The rows are grouped in 4 different ways at once. Each group adds its own fixed numbers to the row, and there is some noise. The rows also spread widely along 8 directions, which tell nothing about the answers.
Some rows, each with its group in each grouping after it:
[-3.12 -1.16  1.98 -0.36 -1.90 -0.46  0.94  0.71 -0.73 -2.57  1.42  3.03
 -1.23 -0.10  3.45  0.33 -1.22 -0.62 -0.31  0.00  1.22  3.19  0.53 -1.49
  2.13  0.73 -0.27 -2.59  1.20 -1.21 -2.42] => Tesa P (1) (1)
[-0.72 -1.11  1.10  0.58 -1.06  0.39  0.03  1.86 -2.30  0.14  1.89  1.51
 -0.05  0.00  1.04 -0.60 -0.86 -1.23  0.49 -0.96 -0.47  1.04 -1.14 -0.30
  1.87  0.70  0.26 -0.39 -1.21 -0.56 -1.07] => Vef S (2) (1)
[ 0.28 -0.90  1.15 -0.02 -1.05  0.00  0.19  0.61 -0.20  1.88  0.92 -0.80
 -1.98  0.10  1.24 -0.91 -0.63  1.03  0.78 -0.34  0.90 -2.94  0.33 -1.57
 -0.25  0.51  0.68 -2.98 -0.03  0.20 -0.17] => gev S (2) (2)
[-0.95  0.55  0.21  0.61 -1.37 -1.34  1.03  1.21 -1.62  0.19  1.01 -0.64
 -0.01 -2.38  2.13  0.30 -0.74 -0.34 -1.61 -1.39  0.15 -0.31  2.14  0.41
 -1.17  0.53 -0.03 -1.19  0.30  0.40 -0.82] => gidig A (0) (2)
[-1.85 -0.33  1.05  0.70 -0.82  0.05  0.33  1.29 -1.72 -0.12  1.42  0.95
  0.17 -2.11  3.26 -0.93 -1.07 -0.84 -1.44 -0.87  0.31  1.05 -0.17 -0.66
 -0.37  0.13 -0.63 -0.44 -0.80  0.42 -1.14] => Vef U (1) (0)
[ 0.92 -0.39  1.73 -1.51 -0.83  0.18  0.52  2.69 -2.38  0.03  1.74  1.33
  0.71 -1.40  0.77 -0.47 -0.87 -0.60 -0.55 -1.00 -1.77 -1.35  0.58 -0.37
  0.64  0.83  1.50 -0.76 -1.27  0.11  1.25] => gev A (0) (0)
[-0.73  0.15 -0.20  0.67 -0.33 -1.66 -0.16  1.15 -0.52  0.11  0.89 -0.64
 -0.57 -1.29  1.05 -0.29 -0.42  1.08 -0.60 -1.54 -0.35  0.07  0.63 -0.45
  0.33  0.72  0.44 -0.96 -0.62 -0.44 -0.47] => gidig P (1) (1)
[-0.83  0.42 -0.47  2.92  0.56  0.43  0.40  2.45 -2.32  2.41  0.39 -2.39
  1.84 -2.47  1.97 -0.77  0.80 -1.38 -0.80 -1.82 -0.17 -0.78  0.36  0.29
 -1.75  0.65 -1.15  1.06 -2.63  0.14 -2.41] => Tesa Y (2) (1)
[ 1.14 -1.30  0.63  0.36  1.71 -1.09  0.35  1.46 -2.49  1.40  1.56  0.07
 -0.03 -2.90  1.02 -0.14  0.54 -2.07  0.65  1.42 -0.96 -1.49 -0.66  2.12
  0.01  1.36 -0.19 -1.53 -0.23 -1.06 -3.03] => Tesa U (1) (1)
[-0.74 -1.04 -0.85  0.43 -0.40 -1.09 -0.24  0.58 -2.05  1.37  1.06 -1.66
 -2.11 -1.49  2.07 -0.69 -0.12  1.74 -0.56  0.94 -0.32 -1.34 -0.09 -0.54
 -0.44 -0.13 -0.32 -1.60 -0.05 -0.40  0.52] => gidig Y (1) (2)
[-0.60 -0.51 -0.17  0.01 -1.61 -2.77  0.45  1.18  0.10  0.93  0.92  0.00
 -1.04 -0.31 -1.08  0.60 -0.17  0.97  0.15 -2.26  0.77  0.78  0.31 -0.67
  0.92  1.22  1.37 -0.65 -0.43 -0.23 -0.66] => Vef P (1) (2)
[ 0.12  0.33 -0.11  0.37 -1.84 -1.64  0.48  1.80 -0.12  0.85  1.25 -0.04
 -0.43 -0.30 -0.26  0.12 -0.27  0.52  0.25 -3.10  0.60 -0.28  0.92 -1.42
 -0.15  1.18  1.09 -0.31 -1.83 -0.47 -1.27] => Vef P (0) (1)
[-2.38 -1.15  1.41 -0.35 -2.05  0.31  0.97  1.78 -1.57 -1.85  1.15  2.18
 -0.59  0.00  1.98  0.19 -1.02 -0.47 -1.56 -0.44 -0.32  1.85  0.62 -1.58
  1.20  0.74  0.30 -1.40 -0.09 -0.38  0.34] => Tesa A (0) (2)
[ 1.06 -1.75  1.96 -1.15 -1.21 -1.97 -0.21  1.62 -1.23  0.38  1.10  1.28
 -0.86 -0.30  3.77  0.29 -1.33  1.36 -0.83 -1.55 -1.14 -1.15  2.92 -1.54
 -0.07  0.43 -0.41 -0.96  0.44  0.20  0.28] => Tesa U (2) (1)
[-0.32 -0.14 -0.81  1.22  0.15  0.65  0.24  1.59 -3.60  1.29  2.19 -1.00
 -0.76 -2.37  1.73 -1.14  0.09 -0.35  0.70  1.10 -0.23 -1.29 -1.53 -0.38
 -0.37 -0.16 -0.47 -1.99 -1.35 -1.07 -1.51] => gidig Y (1) (1)
[-0.43  0.74  2.23 -0.54 -1.25  2.26 -0.30  1.30 -0.53  0.12  1.37  0.52
  0.51 -0.33  2.20 -1.05 -0.79 -0.71 -0.46 -1.47 -0.42 -1.94  0.47 -3.33
 -0.93  0.56  0.07 -1.85 -2.63  0.39 -0.90] => Tesa U (0) (1)
[ 0.47 -0.25  0.31 -0.12 -0.60 -0.68  0.80  0.75 -0.65  1.28  0.82 -1.55
 -1.26 -1.03  0.99 -0.52  0.29  1.25  0.21 -0.25 -0.05 -2.32  1.61 -0.78
 -0.94  0.71  0.63 -1.70 -0.78 -0.35  0.20] => gev Y (0) (1)
[-0.72 -0.70  0.88  0.20 -0.10 -1.02 -0.77  0.47  0.35  0.40  0.03 -0.70
  0.05 -0.21 -0.19 -0.11 -0.64  0.14 -0.26 -1.42 -0.88  0.32  0.35  0.16
  1.57  1.23  0.41 -1.15 -0.80  0.63  0.00] => gidig U (2) (1)
[ 0.13  1.97  1.33 -0.10 -1.31  2.35  0.49  1.87 -1.67  1.58  1.81 -1.04
  1.28 -1.33  1.34 -1.09 -0.31 -0.61  0.32 -2.04  0.57 -2.91  0.88 -2.67
 -2.18  0.19  0.63 -1.95 -2.78  0.92 -1.26] => gev Y (0) (0)
[ 0.27 -1.10  0.73 -0.45  0.98 -0.98  0.10  0.40  0.09  1.55  0.43 -1.21
 -2.06 -1.66  0.61 -0.80  0.59  0.47  0.98  1.59  0.39 -2.70 -0.78  0.62
  0.28  1.19  0.91 -3.05 -0.13 -0.90 -1.37] => gev P (1) (1)
[-1.27 -1.81  0.25  0.55  1.39  0.65 -0.46  2.31 -3.86  0.01  1.52  0.35
 -0.30 -2.83  3.95 -1.32 -0.23 -0.01 -2.00  1.80 -2.36 -0.03 -0.77  0.65
  0.38  0.09 -0.97  0.33 -1.13 -1.03  0.25] => Tesa Y (1) (1)
[-0.91 -1.68  0.78  0.90  0.18 -0.95  0.99  1.12 -1.89  1.00  1.22 -0.29
  0.79 -1.87 -0.36  0.36 -0.13 -2.80  1.37  0.67 -0.06  0.73 -0.73  3.39
  1.75  1.57  0.56 -1.18  0.74 -0.38 -2.91] => gev U (2) (2)
[ 0.02  0.11  0.79  0.77  0.63  0.31  0.01  1.79 -1.25  1.13  1.18 -0.63
  1.43 -1.38 -0.08 -0.56  0.49 -1.84 -0.39 -1.08 -1.20 -0.83 -0.55  0.21
  0.18  1.46  0.46  0.20 -2.55 -0.23 -1.67] => Tesa U (0) (1)
[-0.98  0.32 -0.02  1.24 -2.42  1.01 -0.25  1.45 -0.06  1.91  0.50 -2.26
 -1.26  1.35  0.75 -1.60 -0.07  3.15 -0.50 -2.97  0.71 -1.85  0.41 -4.83
 -0.43  0.20  0.36 -1.03 -3.10  0.19  1.81] => gev Y (2) (1)
[-0.53 -1.56 -0.15 -0.02  1.58 -2.41 -0.29  0.77  0.66  0.21 -0.03 -0.42
 -1.13 -1.18 -1.63  0.57  0.66  0.28  0.03  0.30 -1.01  0.26 -0.59  1.80
  2.41  2.62  1.05 -0.42 -0.21 -1.28 -1.15] => Tesa P (1) (1)
[ 0.49 -0.21  2.44 -1.87 -0.04 -0.41  0.36  1.56 -0.67 -0.12  0.72  1.40
  0.94 -2.00  1.19  0.71 -0.77 -1.47 -0.63 -0.67 -0.74 -0.75  1.88  0.25
 -0.18  1.37  0.64 -1.51 -0.07  0.51 -0.72] => Tesa A (0) (0)
[-2.48 -0.63  1.03  0.42 -1.21  1.64 -0.07  1.60 -1.04 -0.70  1.02 -0.04
  0.28 -0.14  0.75 -1.25 -0.49  0.09 -1.86 -1.26 -1.92  0.45 -1.23 -1.16
  1.31  0.94  0.71  0.42 -2.33  0.49  1.82] => gev U (0) (2)

New rows. What belongs after each?
[-0.32 -1.31 -0.60  0.56  0.81 -2.15 -0.21  1.11 -0.88  1.04  0.09 -1.57
 -1.40 -1.49  0.85 -0.28  0.58  2.46 -1.58 -0.15 -1.44 -0.74  0.88 -0.13
  0.45  1.10 -0.09  0.60 -1.04 -0.76  1.14] => Tesa Y (1) (1)
[-0.98 -1.31  1.01 -1.16 -1.14 -2.61  0.51  0.74  1.45 -1.03 -0.54  0.41
 -1.44  0.71 -0.15  0.96 -0.66  2.23 -2.26 -1.76 -1.04  0.29  2.79 -1.03
  1.09  1.86  1.32 -0.72  0.38  0.36  2.27] => Tesa A (0) (2)
[-0.15 -2.06  0.46 -1.03 -1.63 -1.96  1.34  0.76 -1.56 -0.10  1.41  0.15
 -3.08  0.16  2.42 -0.14 -0.47  2.99 -0.26  0.89 -0.35 -0.97  1.50 -1.25
  0.35  0.20  0.42 -2.40  0.81 -1.24  1.25] => gev Y (0) (1)
[-0.35 -0.24  0.20 -0.13 -0.40 -1.03 -0.34  1.55 -1.05  0.42  1.24 -0.42
 -0.38 -1.15 -0.64 -0.04 -0.53  0.21  0.10 -1.36 -0.69 -0.34 -0.78  0.14
  1.40  1.11  1.22 -1.31 -0.91 -0.20 -0.42] => gidig P (1) (2)
[ 0.52 -1.72  0.21  0.21 -0.03 -1.38 -0.27  1.47 -2.14  1.17  0.66 -0.84
 -1.25 -1.41  1.87 -0.57 -0.50  1.17 -0.87  0.13 -1.62 -1.07 -0.07  0.34
  0.64  0.29 -0.18 -1.16 -0.21 -0.77  1.43] => gidig A (2) (1)
[ 1.52 -3.47  1.62 -1.85  1.00 -2.76  0.44  0.45 -1.71  0.64  1.21  1.24
 -1.60 -0.68 -1.04  1.40  0.29 -1.17  3.35  2.99 -0.65 -0.11 -0.70  2.28
  3.21  1.50  1.29 -3.67  1.72 -2.25 -2.49] => Tesa Y (2) (1)
[-3.71 -1.47  1.19  2.04 -1.40  1.99  0.82  1.17 -4.01 -1.07  2.19  0.76
  0.33 -1.69  4.11 -0.66 -1.28 -3.03 -0.31  1.23  0.60  2.88 -2.56  0.35
  1.26 -0.54 -1.70 -1.88  0.02 -0.55 -2.87] => gidig U (2) (2)
[-1.32  0.32  0.90  0.23 -3.68  0.89  0.29  1.69 -2.59 -1.70  2.42  1.57
  0.05  0.90  2.27 -0.15 -1.78  0.51 -0.63 -2.68  0.16  2.19 -0.23 -3.77
  0.79 -0.05  0.12 -1.47 -1.39  0.01  0.67] => gidig U (0) (0)
[ 0.07 -1.52 -0.39  0.50 -1.82 -0.80  0.78  3.15 -4.53  0.51  2.36  0.65
 -0.08 -0.54  1.72 -0.03 -1.34  0.85 -0.04 -1.47 -1.48  0.29  0.25 -0.11
  1.31 -0.15  0.19  0.64 -0.29 -0.66  0.79] => gev Y (2) (2)
[-1.55 -1.11  1.90 -1.21 -0.36  1.41  0.34  1.20 -2.23  0.06  1.58  0.22
 -0.48 -1.56  2.84 -1.23 -0.91 -0.08 -0.77  1.62 -1.16 -1.60 -0.27  0.09
 -0.04 -0.03 -0.21 -1.80 -0.48 -0.25  0.75] => gev Y (0) (2)
[-1.75 -0.91  0.66  1.52 -0.01  0.41 -0.16  0.84 -1.95  0.27  0.73 -0.81
  0.34 -1.48  2.16 -0.68 -0.45 -1.17 -0.45  0.22 -0.60  0.46 -1.20  0.64
  0.70  0.67 -0.66 -1.15 -0.62 -0.17 -1.41] => gidig U (2) (1)
[-0.20 -0.58 -0.31  0.84 -0.36 -3.10  0.77  1.20 -1.03  1.62  0.46 -1.16
 -1.14 -2.27  2.26  0.57  0.11  0.73 -1.39 -0.96  0.16 -0.86  2.29  0.31
 -1.52  0.94 -0.65 -0.30  0.39  0.24 -1.53] => Tesa U (1) (2)
[-1.07 -1.45  0.73 -0.07 -0.29 -2.23 -0.13  0.94  0.73  0.45 -0.14  0.35
 -0.18  0.84 -2.30  0.80 -0.42  0.07  0.02 -1.83 -1.24  1.23  0.70  0.62
  3.02  2.57  1.53  0.27 -0.13  0.26  0.50] => Tesa S (2) (2)
[-2.59 -1.36  0.84  1.11  1.57  0.22  0.03  0.23  0.03 -0.34 -0.25 -0.68
 -1.12 -1.81  1.99 -0.87  0.60 -0.52 -1.21  1.75  0.20  0.46 -1.21  0.60
  0.98  1.52 -0.67 -1.57 -0.77 -0.92 -1.55] => Tesa P (1) (1)
[ 0.42 -0.74  0.33  1.18  0.02 -0.71  0.25  2.42 -3.15  1.43  1.66 -0.28
  1.20 -1.91  1.96 -0.12 -0.24 -0.82 -0.09 -1.39 -0.86 -0.35  1.01  0.59
  0.02  0.66 -0.43  0.03 -1.29 -0.82 -1.69] => Tesa Y (2) (1)
[-4.54  0.17  0.87  2.50 -1.83  2.32 -0.51  1.61 -1.13 -0.57  0.71 -0.15
  1.42 -0.11  1.67 -1.58 -1.06 -1.46 -2.72 -3.26 -0.03  3.25 -1.77 -1.34
  1.24  0.36 -0.59  2.19 -2.94  1.17 -0.09] => Vef U (2) (2)
[-0.43 -0.79 -1.95  1.69 -2.10 -3.47  1.09  1.90 -1.15  0.60  1.08 -0.29
 -1.29  0.10 -0.91  0.80  0.23  1.44  0.25 -2.94  0.90  2.17 -0.37 -1.03
  1.63  1.01  1.32  0.42 -0.86 -1.92 -1.35] => Vef P (1) (1)
[-3.29  0.38  0.85  0.55 -1.61 -0.94 -0.05  1.17  0.29 -1.48  0.81  1.61
  0.46 -0.50  1.46  0.16 -1.14 -0.07 -1.37 -3.19  0.48  3.27  1.15 -1.32
  1.96  0.85  0.36 -0.22 -1.11  0.13 -1.20] => Vef P (1) (1)
[ 0.73 -0.57  0.32 -1.01 -0.15 -1.77 -0.21  0.47 -0.43  0.90  0.42 -1.51
 -1.59 -1.17  0.73 -0.10 -0.35  2.32 -0.12  0.04 -0.89 -2.17  1.44 -0.53
 -0.21  0.66  0.35 -1.79 -0.73 -0.44  1.31] => gidig Y (0) (1)
[ 2.34 -0.39 -0.63  0.67  0.77 -2.78  0.26  1.90 -2.02  3.11  1.54 -1.57
 -0.54 -3.01  0.91 -0.41  0.63 -0.01  0.38 -0.86 -0.29 -2.85  0.46  0.93
 -1.71  0.89  0.21 -0.06 -1.02 -0.55 -2.38] => Vef U (1) (1)
[-2.50 -1.08  3.10 -0.31  0.13  2.55 -0.13  1.53 -3.22 -0.74  1.63  2.18
  0.47 -2.29  6.57 -1.29 -1.51 -2.10 -1.14  1.88 -0.36  0.27  0.44 -0.45
 -0.01 -0.82 -1.65 -2.39  0.02 -0.06 -1.88] => Tesa Y (2) (1)
[-0.40 -0.52  0.79 -0.76 -1.57 -1.87  0.50  1.77 -0.48 -0.85  1.15  1.37
  0.31  0.07 -0.60  0.81 -1.08  0.55 -0.02 -2.57 -1.40  1.21  1.49 -0.21
  2.25  1.68  1.86 -0.26 -0.84 -0.60  0.33] => gev P (0) (1)
[-0.81  2.54 -0.33  2.01 -0.55  1.41 -0.23  2.94 -0.79  1.75  1.04 -1.60
  2.45 -1.47 -1.24 -0.85  0.24 -1.13 -0.41 -4.22  0.05 -0.63 -0.75 -1.24
 -0.22  1.66  1.49  0.89 -3.81  1.12 -1.63] => gev P (1) (0)
[-0.59  0.01 -0.01  0.43 -1.53 -2.15 -0.38  2.17 -0.49 -0.41  1.10  1.14
  0.35 -0.68 -0.06  0.27 -0.79  0.25 -0.79 -3.61 -0.52  1.52  0.83 -0.52
  1.58  1.11  1.03  0.84 -1.53 -0.29 -0.52] => Vef P (1) (1)
[ 0.75 -1.27  0.17 -0.26  0.61 -0.74 -0.37  1.26 -0.84  1.68  1.31 -0.89
 -0.84 -0.97 -1.43 -0.04  0.99 -0.44  0.69  0.47 -0.95 -1.91 -1.49  0.50
  0.86  1.84  0.97 -0.94 -1.19 -0.66 -0.83] => Tesa U (1) (2)
[-2.06  0.41 -0.47  2.39  0.25 -0.47  0.55  1.28 -0.15  1.01  0.29 -2.17
  0.61 -2.24  1.46 -0.93  0.61 -0.26 -1.82 -1.79 -0.25 -0.39  0.98  0.24
 -1.13  1.49 -0.44  0.30 -1.66  0.77 -1.70] => gev U (1) (1)
[-1.30 -1.16  0.79 -0.62  0.14 -0.21  0.22  1.14 -1.25  0.40  1.03  0.30
 -0.86 -1.16  0.44 -0.03 -0.08 -0.15 -0.29  0.44 -0.39 -0.46 -0.03 -0.29
  0.97  0.82  0.17 -1.50 -0.56 -0.24 -0.78] => Tesa Y (1) (2)
[ 0.22  0.29  0.36 -1.08 -1.59 -1.83 -0.08  1.25  1.79  0.84  0.41 -1.22
 -0.10  0.78 -2.85  0.40 -0.34  1.69 -0.14 -3.84 -0.98 -1.40  1.65 -1.26
  0.79  2.24  2.30 -0.01 -1.71  1.15  1.48] => gev U (0) (2)
[ 0.92 -1.81  0.71  0.10  0.42 -1.76 -0.63  1.84 -1.22  1.66  0.39 -0.60
 -0.62 -1.72  1.06 -0.69 -0.06  0.32 -1.01 -0.30 -1.41 -1.58  0.20  1.18
  0.62  0.75  0.45  0.14 -1.03 -0.58  0.61] => Vef A (2) (1)
[-1.04 -0.25  0.22  0.20  0.31 -0.97 -0.04  1.41 -2.16  0.12  1.54  0.26
  0.39 -2.51  1.59  0.07 -0.50 -0.38 -0.08 -0.07 -1.03  0.65  0.69  1.69
  0.67  0.41 -0.05 -1.19 -0.08 -0.50 -1.37] => gidig Y (1) (1)
[-2.67  0.72  1.85  0.24  0.02  0.72 -0.26  0.91  1.63 -0.42  0.03  0.61
  2.62 -0.32 -3.53  0.40 -0.30 -3.55  0.61 -2.55 -0.32  2.16 -0.24  1.64
  3.93  2.82  2.23 -0.84 -1.78  0.71 -2.15] => gev A (2) (1)
[ 3.38 -1.82 -0.80 -0.20  1.01 -3.25 -0.07  1.54 -1.40  4.16  0.76 -2.90
 -1.87 -1.66 -0.88 -0.26  1.03  1.81  1.52  0.34 -0.61 -4.29  0.07  0.90
 -0.74  0.71  0.82 -0.49 -0.96 -1.36  0.00] => Vef Y (2) (1)
[-2.07 -0.94  2.50 -0.47 -0.08  1.21 -0.53  0.58  0.91  0.07  0.22  0.45
  0.23  0.14 -0.95 -0.48 -0.21 -1.76 -0.33  0.01  0.03  0.03 -1.22 -0.31
  2.15  1.66  0.80 -2.06 -1.07  0.07 -0.49] => Tesa A (2) (2)
[-1.55 -2.47  0.14 -0.08  0.28 -2.75  0.01  0.38 -0.88  0.14 -0.08 -0.91
 -1.31 -1.21 -0.17  0.90 -0.44  0.91 -0.29  0.72 -1.37  1.39  0.39  2.81
  2.55  1.31  0.50 -0.36  1.21 -0.38  0.88] => gidig Y (2) (2)
[-0.61  0.73 -0.61  1.45  2.58 -0.55 -1.00  1.82  0.60  2.16 -0.86 -3.08
  1.85 -2.47 -3.44 -0.17  1.57 -0.71 -1.05 -1.85 -1.56 -0.91 -0.42  1.87
  0.26  2.77  1.12  2.21 -3.20  0.93 -0.13] => Tesa Y (1) (0)
[-0.72  0.60 -0.08 -0.24 -2.17 -1.73  0.61  0.31  0.58 -0.09  0.42 -0.81
 -0.30  0.66 -2.01  0.89 -0.55  1.07  0.54 -3.09  0.61  1.10  1.58 -1.45
  0.97  1.28  1.52 -1.23 -0.82  0.29  0.53] => gidig Y (0) (0)
[-0.53 -2.87  1.45 -0.88 -0.68 -1.26 -1.33  1.69 -1.71  0.18  0.56  0.41
 -1.38 -0.20  2.62 -1.09 -1.34  2.45 -2.49 -0.60 -2.58 -0.80  0.11 -0.59
  1.14  0.12 -0.37  1.02 -0.56  0.82  3.89] => Vef U (2) (2)
[ 2.82 -2.00  1.02 -0.82  0.04 -1.54  0.87  0.89 -1.95  2.29  2.25  0.55
 -1.80 -0.57  0.36  0.10 -0.27 -0.27  3.60  1.45  0.47 -3.09 -0.06  0.89
  0.71  0.77  1.29 -3.96  1.29 -1.69 -2.25] => gev S (2) (1)
[-2.32 -0.07  1.63  0.09  1.42  1.16 -0.10  0.89 -0.64  0.10  0.52 -0.18
  0.69 -2.34  2.09 -0.36 -0.03 -1.16 -1.06  0.54 -0.08  0.26  0.36  0.21
  0.10  1.09 -0.35 -1.18 -0.76  0.62 -1.32] => Tesa Y (1) (0)
[-0.92  0.01  1.14 -0.51 -2.04 -0.25  0.50  1.82 -0.39 -0.19  1.26  0.27
 -0.52  0.07  0.33 -0.11 -0.88  1.19 -0.94 -2.48 -0.63 -0.22  0.50 -1.85
  0.63  0.71  1.38 -0.93 -1.31  0.14  0.72] => gev P (0) (2)
[-2.25 -0.93  2.04  0.72  1.75  0.52 -0.37  0.63  0.46  0.40 -0.61 -0.88
 -0.16 -2.31  3.07 -0.69  0.07 -1.41 -0.96  1.01  0.50 -0.65  0.19  1.13
 -0.35  1.17 -0.93 -1.65 -0.57  0.10 -2.20] => Tesa P (2) (1)
[ 0.95 -0.32  0.39  0.74 -0.60  2.14  0.38  2.96 -4.22  1.68  2.77  0.13
  0.65 -1.50 -0.19 -0.86  0.61 -2.47  0.54  0.05 -0.80 -2.11 -3.08 -0.86
  0.01  0.78  0.66 -1.00 -2.84 -1.66 -1.25] => Tesa A (0) (2)
[-0.52 -0.64  0.80 -0.28 -1.94  0.13 -0.16  2.26 -1.94  0.67  1.47  0.14
  0.50 -0.14  0.57 -0.45 -1.03  0.58 -0.22 -2.12 -1.11 -0.66  0.63 -1.25
  1.00  0.34  0.93 -0.25 -1.54  0.31  0.88] => gev Y (2) (2)
[ 0.48 -1.38  1.84  0.22  1.17 -0.44  0.31  2.80 -3.08  0.56  1.20  1.28
  1.49 -2.92  1.78  0.54 -0.50 -3.52  0.62  0.20 -0.87  0.09 -0.48  2.96
  0.86  1.22  0.14 -0.67  0.50 -0.42 -3.32] => Tesa P (2) (0)
[-1.37 -0.88  0.21  0.35 -0.83 -2.52  0.74  1.25 -0.11 -0.70 -0.17  1.02
 -0.20 -0.20 -0.93  1.73 -0.15  0.09 -0.94 -2.22 -0.27  2.94  1.71  0.12
  1.98  2.04  1.11  0.10  0.39  0.06 -0.35] => Tesa A (1) (0)
[ 1.45 -1.01 -1.09  1.71 -0.25 -1.46  1.27  2.72 -4.09  1.27  2.53  0.27
 -0.25 -1.54 -0.46  0.38  0.29 -0.91  1.32 -0.64 -0.25  0.18 -1.03  1.27
  0.40  1.05  1.30 -0.49 -0.13 -1.45 -1.91] => gev S (1) (0)
[-0.91  1.33  0.48  0.92 -1.17  0.06 -0.05  2.05 -1.74 -0.24  1.36  0.01
  1.67 -1.24  1.48 -0.29 -0.91 -0.41 -1.70 -3.49 -1.37  0.55  1.12 -0.82
 -0.48  0.79  0.01  0.74 -2.01  0.78 -0.22] => gidig U (0) (1)
[-1.94 -1.82  0.09  0.72 -3.06 -1.13  1.08  0.95 -2.05 -1.24  1.83  1.51
 -1.78  0.53  3.51 -0.41 -0.93  1.93 -1.32 -1.29  0.18  2.19  0.49 -2.57
  0.31 -0.17 -0.66 -0.72 -0.13 -1.41  0.48] => Vef U (0) (1)
[ 1.61 -1.33  1.30 -0.93 -1.10  0.34 -1.06  3.18 -2.30  0.84  1.36  0.92
  0.36 -0.07 -0.94 -0.58 -0.77  0.51 -0.34 -2.02 -2.40 -0.93 -1.06 -0.78
  2.49  0.96  1.93  0.13 -1.96 -0.21  2.79] => gev A (2) (0)
[-1.03 -0.02  1.11  0.78  0.13 -0.18  0.51  1.04 -0.80  1.46  0.68 -0.77
  0.65 -2.20  1.63 -0.37 -0.36 -1.22  0.36 -0.64  0.37 -0.36  1.64  1.24
 -0.18  0.80 -0.18 -1.65 -0.13  0.34 -2.48] => gev Y (2) (1)
[-0.99 -0.14 -0.73  1.99 -0.58  0.72 -0.05  2.84 -3.07  1.83  1.03 -1.75
  1.25 -1.63  0.53 -1.02 -0.05  0.03 -1.29 -2.31 -1.76 -0.79 -0.52  0.35
  0.25  0.58  0.04  2.19 -2.65  0.44  0.98] => gev Y (2) (2)
[-1.49 -2.84  0.33  0.97 -0.27 -1.22  1.35  1.27 -3.44 -0.04  1.33  0.90
 -2.38 -2.19  4.94  0.02 -0.18  0.17 -1.78  2.81  0.18  0.69  0.05  0.95
  0.08  0.13 -1.50 -1.79  1.96 -1.70 -0.78] => Tesa A (1) (2)
[-1.30 -1.39  0.50 -0.17 -0.16 -1.39  0.47  1.90 -1.56 -0.61  0.95  1.44
  0.08 -1.16 -0.15  0.61 -0.46 -0.82 -1.09 -0.58 -1.55  1.66  0.26  1.05
  2.18  1.63  0.79 -0.16  0.00 -0.51 -0.25] => Tesa A (1) (2)
[-0.60 -1.83 -0.02  0.59 -0.32 -3.53  0.37  0.08  2.21  0.84 -0.57 -0.94
 -1.42  0.95 -3.39  1.70  1.07 -0.14  1.74 -1.38  1.32  1.51 -0.26  0.77
  3.00  3.03  1.63 -1.48  0.14 -1.62 -1.98] => Tesa P (2) (1)
